The rows come from 5 hidden closed curves, with some noise, and rows from the same curve form a group. Each curve winds through 6 dimensions. The rows are also pushed far along 4 directions, which tell nothing about the answers.
(in the rows, 128 means zero)
Some rows, each with its group after it:
[ 63 143  88 108 129 152 155 107 151 125  77 113 110 142 138]	Talog
[ 67 139  82 112 107 112 156 133 199 144  88 129 103 165 144]	Mareg
[158 124 122 133 154 150 160 115 117 142 136  94  92 127  67]	Talog
[213  75 146 143 139 106 145 109 120 150 156 129 141  87  92]	kon
[171 177 150 150 160 142 109 154  71 139 145 117 119 132 130]	nudak
[ 80 108 100 117 103 111 138  99 142 138 129 157 125 156 155]	kon
[ 38 115  82  81 108 181 189  83 120 123 103  99  92 142 100]	nudak
[119 129 118 146 117  80 151 157 177 114 124 129  79 146 109]	kon
[121  83 125  98  83 106 140  78 110 131 145 154 119  97 128]	Zuzom
[115 135 112 126 125  85 145 165 177 123 104 127 109 135 154]	Zuzom
[160  90 125 121 131 128 135  98 124 149 132 140 156 105 132]	nudak
[169 135 145 106 135 170 143  78  72 117 143  91 137  95  99]	kon
[110 118 133 121 114 165 135  79  54 138 112 156 176  96 172]	kon
[ 93 143 139 130 120 153 123  90 134 116 103 154 160 143 152]	Talog
[129  99 123  85 107 132 158  70 111 131 139 132 146 107 145]	nudak
[108 107 124 126 100 104  94 124 193 117 102 150 175 122 154]	Talog
[213  92 175 167 116  92  95 133 122 134 163 152 148  87  89]	Zuzom
[ 46 159  94 110 123 183 131 143  82 158  95 127 134 142 170]	nudak
[147 165 137 133 176 152 154 157  78 119 130 112  80 124 117]	Mareg
[161 172 118 131 157 152 158 134  72 130 119  84  75 111  97]	kon
[ 19 111  84  87  92 145 170 121 142 140 112 125 108 158 140]	nudak
[168 157 148 145 155  98 124 157 149 138 137 139 129 147 153]	Talog
[189 115 169 133 142 139 153  91  96 131 162 136 146 114 110]	kon
[199 138 166 173 149  84 146 156 117 133 152 140  98 119 103]	Talog
[132 181 138 126 148 145 138 145 112 111 122 116  98 139 130]	Mareg
[227 107 160 153 133 106 100 122 134 131 150 119 149  84  85]	Talog
[101 157 122 139 116 136 114 128 112 161 103 168 158 144 186]	Mareg
[ 85 172 107  95 131 171 143 108 114 119 106 108 111 147 143]	Mareg
[107 137 122  86 112 174 168  67  71 113 143  95  75 122  79]	Zuzom
[101  97 103 117 107  93 154 152 164 140 147 106  83 144  91]	nudak
[235 108 181 180 169  91  93 142 138 150 176 168 170 135 131]	nudak
[137 110 142 113 117 178 133  78  49 142 150 133 166 102 126]	Talog
[ 45 117  77  94 101 148 160 123 115 138 126  84  75 145  93]	nudak
[179 141 158 144 153 157 124 128 120 122 137 107 142 118  90]	kon
[138  92 121  97 116 113 162 104 167 123 168  91  93 143  68]	nudak
[115 171 122 143 142 150 118 148  89 140  91 144 143 122 179]	kon
[117 101 136 136 120 118 109 134 117 118 125 158 147 105 144]	Mareg
[ 57 136  89  82 107 182 150  83 110 117  93 102 109 124 121]	Zuzom
[127 104 153 135 115 125 126 105 108 136 121 186 199 110 193]	kon
[142 150 123 124 161 105 175 164 179 130 130 109  81 168 122]	Zuzom
[ 77 103 122  98  89 132  97  81 171 115 114 151 194 135 170]	Talog
[161 120 153 111 110 141  88  89 106 128 156 141 155 109 119]	Zuzom
[195 119 147 135 151 151 110 110 111 147 158 117 140 116  87]	Mareg
[ 67 160 111 108 124 200 116  82  96 127  99 136 156 152 158]	kon
[ 80 125 111 128 121 100 165 149 164 126 101 151 117 145 169]	kon
[103 155 117 142 143 140 162 154 100 135 109 116  89 141 125]	Zuzom
[ 18 185  89 105 109 151 138 128 133  95  79  99  88 163 148]	Talog
[133 137 133 123 162 110 154 167 146 108 130 133  92 137 142]	Mareg
[189 119 156 111 128 117 145  94 127 115 160 129 128 110 112]	Mareg
[173 111 154 145 124 145 122  98  50 140 174 114 117 105  69]	Zuzom
[154 109 107 106 128 129 153 101  96 132 133  97  93  91  93]	Mareg
[119 127 139 132 131 114 144 120 177 117 139 129 115 164 109]	Talog
[124 139 120 111 131 139 137  95 122 129 109 125 137 121 146]	Talog
[132 186 130 158 180 150  79 202 161 147 107 132 137 172 151]	Mareg
[ 73 148 128 119 108 122 133 143 156 109 116 142 128 157 160]	nudak
[114 122 146 107  94 150 130  71  72 117 142 150 143 108 138]	Zuzom
[ 26 176 105 102 112 156 144 136 129 109  96 129  89 170 156]	Zuzom
[140 103 142 136 116 111  96 132 161 123 113 169 178 103 160]	Mareg
[158  62 130 119 112 111 147  94 145 148 140 151 158  97 122]	nudak
[177 136 159 149 147 139  75 143 110 166 154 171 151 133 134]	Zuzom

New rows. What belongs after each?
[ 13 146  76  84  93 156 164  83 143 139  96 128 110 179 159]	Mareg
[123  77 127 109  92 126 180  65 121 101 135  97 137  97  91]	Zuzom
[145 112 127 117 126 115 142 139 159 135 164  97  99 144  77]	nudak
[ 34 183 104 107 112 179 142 123  67 116  97 119  86 145 145]	Zuzom
[ 94 183 106 118 136 147 118 145 147 142  93 128 129 160 170]	Mareg
[110 136 129 132 133 184 101 114  36 126 115 131 146  92 135]	Mareg
[ 48 137  82 106 124 139 116 148 186 130  95 111 117 169 140]	Zuzom
[128 167 115 119 150 101 164 168 190 117 124 104  63 168 116]	Mareg
[191  90 143 147 120  63 102 132 167 146 158 161 158 121 144]	kon
[ 88  95 127 125 109  95 134 145 194 113 119 138 150 140 146]	kon
[ 61 154  84  86 134 155 144 125 130 141 117 110  73 168 132]	Zuzom
[148 124 146 129  98 129 104  86  64 145 144 158 169 102 159]	Mareg
[141 108 150 154 107 131  89 108 121 155 134 177 190 122 147]	Mareg
[ 72  92 119 102 109 120 150  92 177 120 145 143 135 174 137]	nudak
[117  94 126 151 114 100  96 134 187 146 121 183 175 147 160]	kon
[108 188 128 152 150 187 118 150  65 124  89  94 149 123 143]	Zuzom
[138 139 131 146 132  89  97 147 171 148 129 186 161 163 195]	kon
[ 96 106 111 109 112  94 110 137 175 127 103 168 167 124 201]	Mareg
[ 61 139 132 101  82 159 112  77  94 107  98 170 183 115 198]	Mareg
[173 109 121 123 143  86 148 146 150 129 139 117  94 111 115]	Mareg
[159 104 133 109 142 106 146 125 131 117 144 133 120 108 136]	Mareg
[206 106 136 144 141  76 130 166 155 146 153 115 117 106 106]	Talog
[137  95 126  99 114 177 129  54  60 152 154 133 123 100  89]	Zuzom
[111 101 134 103  90 118 166  92 133 108 147 122 110 120 102]	nudak
[ 95 183 136 138 123 138  91 142 115 113 101 136 148 140 171]	Talog
[178 138 166 143 153 159 141 111  63 140 145 137 152 110 127]	kon
[156  79 137 127 111  73 150 112 145 132 164 140 127 121 124]	kon
[108 199 113 133 169 148  89 194 129 161 107 139 107 173 172]	Zuzom
[ 70 190 119 134 117 173  94 139  62 124  72 138 157 114 192]	Talog
[132 206 133 156 155 158 103 177  65 130 101 105 120 126 151]	Zuzom
[160  71 149 109 123 150 144  60 111 127 152 152 165  96 114]	Mareg
[139 125 150 105 138 182 107  80  36 120 131 157 187  84 179]	Mareg
[167 186 148 147 146 145 120 136  72 116 139  87  92 119  90]	Talog
[ 59 131  98  91 115 117 147 107 193 122 114 150 133 184 184]	kon
[109 153 128 126 171 185 115 141 104 134 110 139 146 143 155]	Mareg
[209 142 182 154 142 129 111 101 109 123 130 154 171  96 134]	Talog
[160  92 128 116 123  60 173 143 194 135 150 140 109 133 133]	nudak
[ 71  90  90 114 117 100 166 135 198 130 102 133 117 149 141]	kon
[ 82 141  94 107 126 125 162 146 181 114  97 102  74 149 110]	Zuzom
[128 128 127 122 126 166 143  74  72 106 153  84  91 126  59]	nudak
[157 116 159 103 109 143 132  64  93 108 148 146 162  97 139]	Mareg
[117  96 125 109 101  86 120  93 191 133 136 188 175 155 194]	kon
[106 143 135 111 120 150 157  95 137 117 139 122 106 162 106]	Mareg
[ 50 163  89  88 121 192 134 125 119 115  95  82 116 144 127]	Talog
[111  71 121  95 103 147 178  54 135 116 157  97 110 131  58]	Zuzom
[101  89 132 108 106  79 167 115 208 117 128 166 154 155 176]	Zuzom
[100 114 136 110  90 127 107  83 100 132 136 169 179 123 183]	Mareg
[ 72 142 121 123 120 185 130  99  75 128 120 127 123 142 118]	Mareg
[110 126 134 120  90 112 138 103 114 115 124 149 129 115 145]	Mareg
[105  99 115 122 104 136 175  90 101 113 133 102  87 110  69]	kon
[125 113 127 111 127 125 170  93 156 112 159  92  80 154  63]	Talog
[139  69 140 122 117  76 176  84 187 106 150 161 126 142 125]	nudak
[106 123 118 117 150 155 113 131 120 141 117 147 154 137 162]	Mareg
[154  98 121 138 124 105 146 132 127 133 153  94  77 117  56]	Zuzom
[192 134 182 143 136 102  98 151 144 136 158 174 195 130 178]	Talog
[143 152 138 159 137 103 128 165 134 150 119 164 128 139 162]	Mareg
[135 142 114 115 120 161 160  75  67 159 139 109 102 130 100]	Mareg
[ 91 120  92  97 114 118 163  88 150 128 134 126  92 161 130]	kon
[107 137 110 131 164 129 123 174 157 142 115 136 118 157 153]	Mareg
[ 83 120  87 122 121  77 152 158 192 129 121 119  79 168 132]	kon
[152 156 137 156 152 147  71 155 135 164 122 148 172 146 151]	Mareg
[116 126 103 120 132 119 171 121 178 120 133 107  66 165  80]	kon
[101 170 117 145 114 122 134 150 157 133 112 117  89 164 108]	Mareg
[ 82 171 108 131 120 159 121 126  93 119 100 120 108 138 137]	kon
[210 152 149 180 169  93  96 180 131 135 139 124 116 124 114]	nudak
[133 137 156 113 115 155  83  99 113 132 125 178 192 119 179]	Zuzom
[ 65  91 113  93  93 145 139  39 154  91 102 153 170 129 158]	nudak
[171  84 123 122 116  75 142 136 166 136 146 122 125 105 113]	Talog
[126  78 119 124  96  95 128 101 190 147 141 147 144 141 116]	Mareg
[136 143 153 133 124 134 126  94 135 112 106 153 161 117 152]	Talog
